Every row belongs to one group in each of 4 separate groupings. Each group adds its own fixed numbers to the row, and there is some noise. The rows also spread widely along 13 directions, which tell nothing about the answers.
In the rows, zero is written as 128.
Known rows, each followed by its group in each grouping:
[135 117 102  64 108 147 128 140  76 127 104 107 146  82 147 130 107  94
  77 128  97 152 125  89 143 107 165 168  90 176 137 152 164 151 112 164
 162 141 104  79 146 117 163 128 132]  (0) Beko J K581
[139 142 181  90  90 129 139 142  91  84 107  78 163 115 142 108 116 129
 102 114 159 150 159 105  95  80 134 121 120 129 125 145 158 145 111 137
 174 140 144 117 113 148 128  78  79]  (5) govir P K649
[153 105 155 129 126 125 163  85 120 117 122  65 135 155 124 129  78 111
 138 120 174  92 125  91 120 104 166 112 139 120 125  74 165 106  80 207
 159  64 166 179  79 125 153  97  92]  (4) govir Y K933
[127 120 119  66 100 149 125 138 124 144 124 171 139  55 134 118 126  74
 132 122  84 138 104 120 143 109 148 107 101 167 127  89 155 202 148 115
 146 152 114  75 150 112  93 137 146]  (2) likem Y K811
[167  84 102 128 145 170 137 136  78 133 107  80 107 124 115 133 114 128
  30 106 114 137 131 131  87 128 146 142 123 140 133 165 100  78 111 112
 134 157 150 119 115 124 134 165 147]  (3) Beko P K581
[ 82 113 139  86 120 108 140  91  99 145 153 195  86 157  98 121  82 127
 132 216  83  76 101 106 182 160 121 104 106 175 175 118 130 104 170 124
 133 165 111  91 125 120 146 203 147]  (4) likem J K933
[145  95 125  43 146 159 150 142  95 149 129 140  90  84 106 125  91  73
  99 150 107 126  96 115 140 102 160 164  77 170 126 152 139 144 143 105
 170 173 138  74 132 129 135 168 161]  (1) Beko Y K811
[166  87 112 103  92  68  71 123 117 110 109 106 118 120 135 152 130 162
  88 117  96 123 134 124 110 121 129 114  99 194 196 133 116 116  84 106
 121 175  90 116 139 150 138 158 160]  (2) Beko Y K649
[114 108  82  78 123 141 158  96 107 129 131 161 114  81 156 125  92 100
 122 137  99 138  91 122 135 118 131  81 144 129  74 137 185 140 116 159
 146 120 105 171  99 105 117 102 106]  (5) Beko J K933
[120 105 163  92 118 105 109 134  99 139 132  95 121 142 149 119 100 123
 137 145 138 135 104 103 133 112 146 105 113 161 135 118 160 104  85 134
 132 106 112 129 123 122 114 132 115]  (0) govir Y K649
[ 99  86  96 143 139 149 139 101  96 169 134 119 134 132 166 126  99 120
  84 139  77 126  95 105 103 178 133  72 154 158 108  96 134  68 110 139
  98 106  95 141 119  96 104 151 123]  (3) Beko J K581
[ 83 133 136 102 120 134 114 146  86 144 142 161 144 126 153 118 136 107
 127 161  85 151 107 129 186 146 132  99 116 161 136 150 162 141 139 118
 120 123 112  91 161  85  97 148 123]  (1) Beko Y K649
[142 167  85 130 112 132 136  75 109  82 138 173 121 147 109 150 130 147
 104 135 123 125 138 145 193 140 139 105 165 110 143 140 163 141 120 165
 147 127 123 163  95  99 175 108 109]  (0) Beko Y K933
[128 125 156 110 178 110 125 114 122  90 159 112 145 164 112 145 126 119
  99  77 157 132 128 124  89 170 135 143  99 139 136  95 134  99 139 111
 125  94 125 136 100 126 121  97 107]  (3) Beko P K581
[192 103 102 122 104 170 161 125 114 107  92 110 114  65  83 116 136  93
  88  96 131  99 139 144 134 100 158  99 122 110 146 115 113 168 121 149
 154 159 214 116 108 118 124 155 160]  (0) govir J K933
[116 119 116 136  65  90 125 102  99  90  98 117 180  96 160 109 142 145
 117 112  93 116 159 121 129 133 114  53 132 142 163 118 149 161 115 167
 116 119 143 131 138 108 119 118 116]  (4) Beko J K649
[116 111 136 109 130  97 180 100 108 123 125 118 122 114 134 111  97  93
 153 144 119  87 117 104 138 124 154  32 124 138 108  30 158 121  97 170
 132  82 177 148  97 114 107 105 136]  (5) Beko Y K581
[154 195 113  96 136 154 126 138 125  98 146 171 151 117 105 135 154 106
  89 113 106 147 139 134 164 146 158 102 141 146 139  71 137 170 146 104
 156 161 131  90 108 117 137  90 134]  (4) Beko Y K649
[153  83  81  68 148  89 123  87 119  79 143 143  87  95 113 169 117 114
  96  75 141 126 112 155 108 134 136 135  84 118 125 139 158 137 116 149
 125  99 129 181  97 111 149 104 139]  (0) govir Y K649
[148 162  98 109  91 162 137 115 129 113 136 190 115 108 124 118 152 116
 150 128 121 130 110 156 196 109 137  61 168 119 118 126 157 195 115 138
 161 153 131 161 102 101  96 129 110]  (3) Beko J K581
[104  96 125 113 138 127 140 160  59 134 109 110 146  83 154 100 131  97
  89 124  92 149 127 127 134 131 147  77  97 140 113 128 150 126 120 127
 104  95 173  93 153  82  95 131 152]  (0) Beko Y K811
[148 149 142  60 101 122 138 136 107  84 115 129 151  81 124 105 119 123
  93 108 122 142 153 123  91  93 128  93 119 146 124 121 141 171 142 104
 169 185 134 103 101 156 126  79 113]  (4) Beko P K649
[114 141 169 119 163 128 176  86 128  89 152 124 169 121  75 122 115  89
  84  77 142  92 155 116  70 169 138 117  88 113 137  27 122 128 198 122
 131 100 183  79  98 125 133  95 114]  (3) likem Y K649
[ 93 128 146  77 172 164 145 119 125 148 172 203 122 114  90 122 127  67
 124 134 112 119  89 139 158 165 133 132  89 139 120 119 147 162 199  86
 135 141 142  76 134  85  96 163 130]  (2) Beko Y K649
[101  66  87 108 109  91 173  86  67 123 107 125  91 101 146 124  92 119
 116 154  96  92 117 134 147 117 139  50 104 121 108 117 169 103 102 196
 103  67 169 173 118  82 126 137 151]  (0) likem Y K581
[138 132  83  88 114 139 158 101  88 109 122 155 126  89 127 135 105 113
  72 134  92 130 135 129 146 119 147 107 124 137 123 121 153 146 135 156
 153 145 132 112 115 113 164 115 136]  (3) Beko Y K649
[166 148 124  97 101 158 171 126  89  92 103 119 139  91 105 133 124  91
 100 121 137 117 159 115 178  87 181 146 105 124 152  97 153 184 115 192
 185 118 193  93 123 118 180 112 136]  (3) govir Y K811
[167 126  57  67 137 163 128 108 121 130 146 144 109 108 131 172 100  92
  80 102 112 154  98 123 159 115 175 181 119 149 117 119 171 149 102 171
 173 118  85 153  94 116 172 110 123]  (3) likem J K649
[104  84 116  93 132 117 142  44 128 109 168 175 101 136 115 142  96 131
 129 122 138  99  96 141 107 160  94 130 122 107 125 169 162 126 160 149
 130 120  98 199  90 101 138 141  81]  (4) govir J K649
[161 128 112  82 156 146 178 125  86 103 119 115 115  98  99 128 101  93
  67 122 127 121 142 115 133 108 172 123 109 128 117 108 141 127 127 150
 167 133 187 114  94 127 167 100 146]  (4) Beko Y K933
[131  70 103  85 109 121 100  97 105 123 117 123 125  95 141 132  94 149
  67 112  93 138 114 115  54 135  95 136 124 170 136 188 128 109 142 103
 128 189  64 124 126 140 133 144 120]  (4) Beko P K933
[117 103 111 117 150 170 134 151  94 168 133 135 122 106 142 118 136  86
 113 133  99 151  85 139 166 139 149  98 128 139 104 142 156 136 121 117
 118 111 148 121 141  70  78 157 139]  (5) Beko Y K649
[130  83 131 142 154 146 145 127  76 121 130 100 109 150 102 137 124 111
  84 123 137 115 131 137 152 152 149 147 101 113 160 155 127  97 122 151
 116  93 186 131 131  84 140 181 143]  (0) govir P K811

New rows. What belongs after each?
[157 107 127  88 136 116 100 141 140 131 137 164  92 101  83 126 149 102
 135 116 113 103  95 151 158 138 140  92  93 166 173 101 108 171 139  71
 123 180 151  82 130 118  81 187 180]  (0) Beko Y K649
[148 153 148  60  86 121 113 110 131  86 128 136 137 115 117 125 120 122
 132 109 154 132 132 109 119  91 133 148 105 148 144 140 164 182 134 130
 184 166  95 119 104 150 138  97  91]  (0) likem J K581
[133  93 124  84 138 112 104 142 117 153 127 112 127  98 145 130 110 111
 100 122  85 138  94  98  73 150 136  93 107 199 123  81 123 104 116  76
 117 166  83  83 138 140  84 135 149]  (5) Beko Y K581
[121 161 154  91 108 117 137 103  95 103 146 161 111 153 104 142  89 151
  81 193 110 112 148  97 137 139 134 128 123 163 173 110 124  98 144 106
 162 193  92  79 117 157 190 141 126]  (2) govir Y K811
[158 115 121 132 119 159 174  94 126 123 118 131 113 106  82 117 109  99
 110 133 122  79 127 128 145 123 151  88 136 126 140  88 119 142 136 147
 155 152 193 115 103 120 131 154 145]  (1) Beko Y K933
[110  96  80  97 156 162 146 132 101 149 130 150 129  70 145 124 110  82
  82 116  68 154  88 129 107 158 136  76 140 148  78 102 145 118 141 112
 109 126 120 119 126  92  86 120 145]  (5) Beko P K933
[187 146 169 118 135 175 138 127 159 118 130 124 121 121  67 109 138  96
 141  96 175 109 112 139 131 104 143 111 141 119 128 109 120 173 137  86
 175 175 182 120  89 136  80 137 115]  (5) Beko Y K933
[181 110 137 129 114 159  93 151 115 132 120 111 104 130 109 130 151 133
 113 118 137 136 113 148 147 108 140 117 139 139 158 165 114 140 102  96
 142 169 149 131 128 122  93 167 138]  (4) govir Y K933
[124 113  56  78 155 138 147 101  64 101 135 142 112 100 152 163 100 121
  39 112 100 173 124 139 118 125 145 148 113 117  81 170 184 102 125 171
 134  82 103 165 107  97 176  70 123]  (3) likem Y K933
[127 104  89  69 138 129 136  94 102 104 153 190  80 116 112 153 112 119
 110 140 118 126 102 146 164 135 123 142 111 122 132 188 163 144 143 147
 142 136 112 172 105 102 153 140 125]  (4) govir J K933
[ 95  89 114  92  98 137 127 128  98 165 131 187 102 104 147 112 116  98
 175 188  83 114  77 124 217 122 136  77 128 161 138 142 166 165 122 155
 128 125 123 127 151  80  91 187 139]  (4) govir J K933
[155  96 131  82  86  73 150 109  97  83 106 101  95 107 138 120  98 153
 107 134 146 110 149 132  95  72 126  60 116 119 130 139 150 114  75 148
 150 144 149 189  82 154 130 101 119]  (2) govir J K649
[149 110 135 127 187 182 170 153 102 137 137 117 104 120  76 110 147  78
  84 107 140 117 109 150 123 154 148 109 108 111 114 125 103 113 150  83
 133 141 216 112 109  98  77 168 149]  (5) Beko J K581
[145 106 127 105  91 156 122 137 124 161 114 124 131 108 134 110 126  91
 152 140 107 117 100 120 182 102 156 107 131 166 151 125 149 174 102 144
 158 150 139 110 138 107  93 174 131]  (1) Beko J K649
[106 109 131  68 116 150 150  97 158 170 151 198 111  85 115 100  88  81
 151 157  86  92  72 111 131 137 123  68 130 168 117  73 139 169 165  93
 149 195  98  94 108 122  80 172 127]  (2) Beko J K649
[151 129 155 124 107  82 100  98 135  78 135 136 125 153  98 139 152 161
 121 106 148 105 143 139 110 138 109 111 111 142 184 133 119 132 129  98
 129 162 123 132 116 141 123 137 119]  (2) Beko Y K581
[152 148 104 115  89 124  98 128 131 127 132 179 109 125 115 133 151 137
 125 146  81 112 117 135 171 143 142  61 140 177 180  70 109 152 120  98
 131 186 109 105 123 135 101 166 162]  (3) likem J K581
[ 93  97 108 100 128  96 137 124  56 128 117 127 130 121 153 139 107 125
  75 166  73 126 137 109 161 143 146 109  90 167 154 132 154  91 115 160
 107 104 130  95 156  93 161 150 153]  (2) Beko Y K649
[109 161 157  88 132 142 128 103 128  99 154 135 183 117 151 124 115 111
 123  96 145 163 121 104  84 137 119 134 136 133  95 122 181 150 151 118
 160 117  78 125 111 122 121  57  56]  (5) Beko Y K811
[157 144 173 134  94  85 121 120 125  56 114  97 163 137 106 136 162 139
 119  88 156  99 178 117 120 128 138 107 101 136 202  78 124 150 111 149
 144 126 167 116 120 144 138 108 115]  (2) govir J K581
[ 97  73 138  70 118 123 118  96 139 155 140 163 132  78 137 114 104  84
 163 115 105 108  71 113 109 138 112 115  89 173 127 117 153 174 162 119
 125 135  91  94 151 107  75 165 122]  (3) Beko Y K581
[126  85 135 110 144 164 136 152  80 142 127 113 112 113 129 123 136 104
  91 115 131 147 109 142 120 127 135 137  99 121 120 187 139 118 125 119
 124 120 155 135 136  92  90 164 120]  (2) govir J K581
[ 96 101 112  86 142 119 151  67 133 107 154 175 143  79 106 132 103  98
  86 107  80  98 119 115  63 195 101 116  96 154 138  87 123 133 203 104
 122 161 102  87 122 125 140 136 129]  (1) Beko J K811
[145  89 155 115 160 188 151 137 132 161 138  91 127 124 115 116 122  43
 162  89 176 117  75 117 156 122 180 148 108 119 105  98 163 157 102 170
 152  66 188 148 110  79  76 149 109]  (0) govir J K581
[166 110 132 122 115 136 112 118 137 116 125  99 132 127 134 117 139 132
 130  79 156 135 113 136  91 114 121  98 146 131 123 143 138 141  99 115
 142 141 124 183  95 130  82 121  95]  (4) Beko J K581
[108  92 138  53 150 100 156  92 133 119 142 130 151  81 122 116  83  76
 121  95 111  99 107  85  57 155 129 111  77 169 115  49 148 138 164 138
 138 120 118 101 108 138 122 101 122]  (4) Beko J K581
[142 187 172 128 134 146 111 151 105 105 159 138 126 187 109 132 152 143
 112 146 152 142 132 129 173 144 150 107 146 138 162 109 122 112 109  94
 153 147 129 121 104 133 115 128 107]  (3) govir J K581
[106 137 129 126 112  80 151  77  93  65 135 161 127 127 103 130 131 161
  72 131 103  94 166 144  95 165 102  60 109 124 158  90 112 103 172 113
 109 140 147 110 112 131 143 114 137]  (3) likem Y K581
[136 114  98  85  83 139 135 129  76 145 107 153  91 107 134 119 100 132
 107 204  75 121 116 108 190 100 143 105 130 176 157 171 139 135 103 132
 163 198 109 102 139 129 154 190 149]  (5) Beko J K811
[142 116 126  86 139 132 155 158  92 131 113 120 128  86 113 114 120  81
  85 131  90 112 132 107 131 132 168  92  85 175 145  65 108 129 131 116
 143 154 170  55 133 134 115 148 176]  (3) Beko J K581
[148  85 138 147 109  94 157  81 111 110 107  60 135 134 127 137  95 125
 114 119 137  80 142  94 109 129 155  86 119 138 160  55 140  92  77 193
 128  85 172 152 107 126 154 126 128]  (5) govir Y K649
[168 183 115 114 144 152 122 141 134 122 159 183  98 156  89 132 152 122
 119 144 118 129 113 161 196 144 154  63 163 137 143  83 120 142 123  74
 145 176 147 135  87 117 104 134 147]  (4) Beko Y K649
[137 140  72 116  92 102 105  70 121  93 135 140 138 138 158 156 112 165
  94 115 104 140 127 120 130 147 124  99 162 143 141 130 169 118  89 169
 133 128  57 184  92 119 171  94  95]  (0) Beko J K649
[125  67 188  88 172 139 123 147 106 166 138  87 110 138  99 114  93  91
 112 135 143 116  89 102  96 129 143 170  70 172 140 153 118  89 143  84
 138 147 142  77 139 134  93 184 140]  (1) Beko Y K933
[123 171 123  60 145 126 152 121  87  69 140 135 167  89 142 130 118 113
  57  88 131 174 158 125  89 118 139 126 110 118  88 118 173 142 149 132
 161 115 120 112  99 129 159  24  92]  (3) Beko Y K649
[110 132 161  98 124  94 139  92 131 111 153 140 131 145 114 133  95 123
 125 152 118  94 123  93 112 166 127  97 115 166 160  53 133 105 137 124
 141 145 107 105 105 147 145 125 112]  (5) govir J K649
[167 135 148 114 119 111 107 122 135  76 133 137 127 119 107 133 158 141
 125  81 158 131 137 159 118 119 120  88 126 115 149 117 132 158 123 105
 137 137 149 149 107 136  95 100 117]  (3) govir Y K933
[157 104 107 113 142 130 155 132 111 114 118 127 127  70 102 120 134  94
  73  99  88 113 138 137  87 147 140  69 106 145 135  63 101 133 143  92
 121 160 177  89 123 127 105 135 177]  (1) Beko Y K811
[116 121 127  58 123 130  95 163 105 123 140 164 135  77 148 137 155  93
 123 111  97 168 100 137 135 131 132 121  86 168 128 138 158 175 140  98
 128 137  94  91 162 106  85 116 134]  (1) govir Y K581
[122 133 125 153  79 147 106 113  91 129 118 120 140 146 158 129 140 153
 117 140 119 146 122 126 159 134 130  93 167 133 142 155 157 120  90 153
 121 122 100 147 135  91 122 139  97]  (0) govir Y K581
